There are 5 ways to turn a row about zero (a turn may also mirror it). The second row of each pair is the first, turned, with some noise. The first 35 pairs use one turn. New pairs use 2 turns, one after the other, and a turn may come again.
Known pairs, each followed by its turns in order:
[ 13   2  28  15 -38  -1]
[ 20  21 -20  16 -30  -8]	(1)

[  2 -12   5 -15   4   6]
[ 10   1  -9   9   2 -12]	(3)

[-5 -9 -3 -4  3  6]
[ 1  1 -1  4 12  3]	(4)

[ -1   5  -3  38  -1 -21]
[ 11  16   4   8 -19 -30]	(0)

[-38  14  -7   8  16 -10]
[-28   4 -19   1  32  -1]	(1)

[ 0 -3  1 14 31  1]
[-18  15  14  -4   9  17]	(1)

[-37  18   1  13   1  18]
[ -9  11  13 -40  -1 -14]	(3)

[ 26   4 -32  32  11   0]
[-12  20 -27 -18  -2 -35]	(4)

[ 12  -4  -2   9 -24  18]
[-2 -4 28 13  1 -6]	(3)

[  3  36  -7  10  -1 -31]
[-18  40   7   7 -10  18]	(2)

[  7 -24   0  11   0  -4]
[-9 12 20 10  3 -7]	(0)

[  2  22   7 -13   9  -3]
[-18   1   8   3 -19   6]	(2)

[ -2   6   8   2  -5 -20]
[ -9   9 -12  -7  -7 -15]	(1)

[18 -7  2 33 -2 -3]
[ 22  23  -6   0  -3 -19]	(2)

[ -8   3  11 -11   5   1]
[-10  -1 -15  -3   0   8]	(0)

[-11 -38   5   4  -9  -1]
[ -3   1  20  31  -2 -18]	(1)

[-30 -35   4  -2 -33 -21]
[-11  -2 -39 -14  44  -1]	(2)

[  2 -11   8  -4 -10   4]
[  5  -3   3  13 -11  -3]	(1)

[  5  -5  -9  15 -29  -5]
[  4 -15  21   3  -6 -20]	(0)

[-17  -7 -15   7 -18   7]
[ 10  -3  -2 -11  23  13]	(2)

[-9 -8 14  9  7 -8]
[-18  11   1  10  -4  -2]	(1)

[ 17   3  -2  35  -6 -10]
[-28   4  16  10   5  24]	(3)

[  0 -16  -3   3  -7   0]
[ 2 19  1  6  2  5]	(4)

[  4 -13  -6 -21  16  15]
[ 21  10 -11  10  12 -17]	(3)

[-38  -1  38  -1  20  -3]
[ 27 -19   8 -18  12  41]	(4)

[ -8  17  11  -9 -20   4]
[  7 -12  13 -10 -22  -3]	(3)

[-14   2   4 -20   1  -3]
[-14  -6 -11  -8  -8  12]	(0)

[ -7 -26  -2 -19  -1   9]
[-25  -1  13  -7   8  16]	(0)

[-24 -38   1 -18  16   7]
[-10 -34  -2   8  30 -19]	(2)

[ 12 -15  21   1  18   1]
[ -3  -8  -5   4 -11 -33]	(2)

[ -2  -5   1 -28  37  -1]
[  2 -29 -27  14  20  13]	(4)

[  6  -3   8 -11   6   6]
[ 8 -8 -2 12  5 -1]	(4)

[ -3  17  14  -6 -14  38]
[ 15  13  31  -4 -18 -22]	(3)

[ -7   2  -2  -5 -35  18]
[-8 11 36  8  6 -9]	(4)

[22  0  8 -8 14 -8]
[ 6  6 -4 23  6 14]	(0)

New pairs, each followed by its turns in order:
[ 30 -13   2  -1   2   1]
[ 10  -1 -12   4 -30   0]	(1) (1)

[ 14 -14   7 -19  12 -11]
[ -3  -8 -10  18 -16 -15]	(1) (1)

[  7 -10  26 -38 -13  10]
[-40  16  12  20   1  -4]	(4) (3)

[ 4 -8 38 -2 -6  8]
[ -6   5 -20 -26  14  15]	(0) (4)

[17  8  1 13  6 -5]
[ -6  -7   3  -3 -18  14]	(1) (2)

[-1 22 -1  3  2 13]
[ 4 -1 -9 12 -4 20]	(4) (4)

[  1  -1  10 -19   4  -1]
[ 2 -2 -5 -5 19  0]	(2) (2)

[ 38  -6  -3 -10   2  -7]
[ 31  17  13  -7  -4 -17]	(3) (2)

[ 9 29  4  4  4 25]
[ 27 -22  11   1 -12  11]	(1) (2)

[  7 -20   1  -3   9   2]
[ 1 13 -5 14 11 -9]	(2) (2)

[-5 -5 20 13 -4  4]
[ -9 -14  -3 -14  -2 -15]	(2) (1)

[-13  -3   8 -20  -9   2]
[-4 24 -3 -1  2  8]	(1) (4)

[10 10 36 17  0 -7]
[ 13  -2 -32  20  10  -9]	(3) (1)

[  0   6 -21  -8  -6   3]
[-2 13  8 12  5 14]	(1) (0)

[ -1   4  -7 -16  12  -1]
[ 14 -13   0   5   2  13]	(0) (1)

[  0 -15 -12   1   1  34]
[ 13  28 -18  11 -10   6]	(4) (0)

[21 -2 -6  1 -2 -3]
[  1 -14  -7  15   7   6]	(1) (0)

[-13  -2 -38   0  -2   2]
[ 14  -9 -36   5   3   8]	(1) (4)

[  8   2  21  -2 -26  17]
[ -6  26   9   2 -10 -26]	(1) (4)

[ 4  4  0 -8 -6 -4]
[10  0 -6 -1 -3 -3]	(3) (2)

[ 19   4  -2  20 -11  -3]
[-14 -10   1   0 -13 -21]	(2) (4)

[-13  -6   1 -19  33  -2]
[-24 -10  -2  32   4   4]	(1) (1)

[ -9 -12  32  -8   3   8]
[-22  -4  13   1 -24  14]	(2) (0)

[ -2   2 -38 -30   0  -9]
[ 21 -16  -2  33 -16 -19]	(3) (2)

[-38 -14   3   1   5  12]
[ 14 -22 -33  -7   0  10]	(3) (3)

[  2 -38   6 -15  -6   6]
[ -2  29  -4  20 -16 -13]	(1) (1)

[  1   2 -23   0  -3  19]
[ 3 17  4 11 20 11]	(1) (0)

[ -2 -35  14 -35  -7  -5]
[17 34  1 15 14 31]	(4) (1)

[ -8  14  19  -1   8 -12]
[-10 -10 -23   7   6  -9]	(2) (1)

[-18 -38  -3   0   0  12]
[ -8  26   1   8 -34   6]	(3) (0)

[ 0 -5  9  4 -7  4]
[-10  -2  -5   7  -2   1]	(2) (4)

[  0   5 -17  12 -14  38]
[ 17  -8  -7  37  -4 -19]	(2) (4)

[-30   9  13   4  -9  -7]
[ 20   4 -17 -21  -5 -15]	(2) (3)

[12  4  0 29 -3  0]
[ 14 -16   1   2 -12  17]	(4) (3)

[  9 -30  -9  17 -24   1]
[30 12 12 10 -3 23]	(2) (0)

[  2 -17   4 -24  -7 -27]
[ 13  19  26 -15  14   6]	(0) (4)

[ -2 -38  -3  30   5   0]
[-10  32 -11 -23 -26  -6]	(3) (0)

[-10 -17   1   1  15   9]
[ -2   1   9 -17   3 -15]	(1) (2)

[-2 10 -2  9 15 12]
[ -9  -1   9  -4 -15  10]	(3) (2)

[ 13  -9  -2 -10  -5  19]
[-4 -4 11 13 21 -8]	(1) (0)

[ -2  -8  -7  -6  -2 -12]
[ 3 -1 -8  6 11  7]	(4) (1)

[ 4  6 18 38  8 18]
[ -6  -6 -17 -24 -33 -16]	(2) (1)

[  9   1  -3  -1 -15 -31]
[13 -1 18 28  6  3]	(3) (1)

[ 9 -1 11  7 -6  2]
[ 4  8 -4 -8 -7 11]	(1) (2)

[ -2 -21  19   0 -21  -5]
[  4  -4   7  12 -14 -30]	(1) (0)

[  2 -14  38  -2  15 -13]
[  3  -1 -35  21  10 -12]	(1) (1)

[-3 -8 12  0 -8  2]
[ 6 13 -6  3  2 -7]	(1) (1)

[ 20   8  -1   3   2 -14]
[-16  14   8   1  -9   1]	(4) (4)

[  0  -8   1 -19   7  -7]
[  5  15  -1 -10  14  -8]	(4) (4)

[  6  38 -17 -19  -1 -17]
[ -9  11  37 -17  -8 -23]	(2) (3)

[  9   9  -2  -6   3 -15]
[  5   6 -14   6  13   4]	(2) (1)

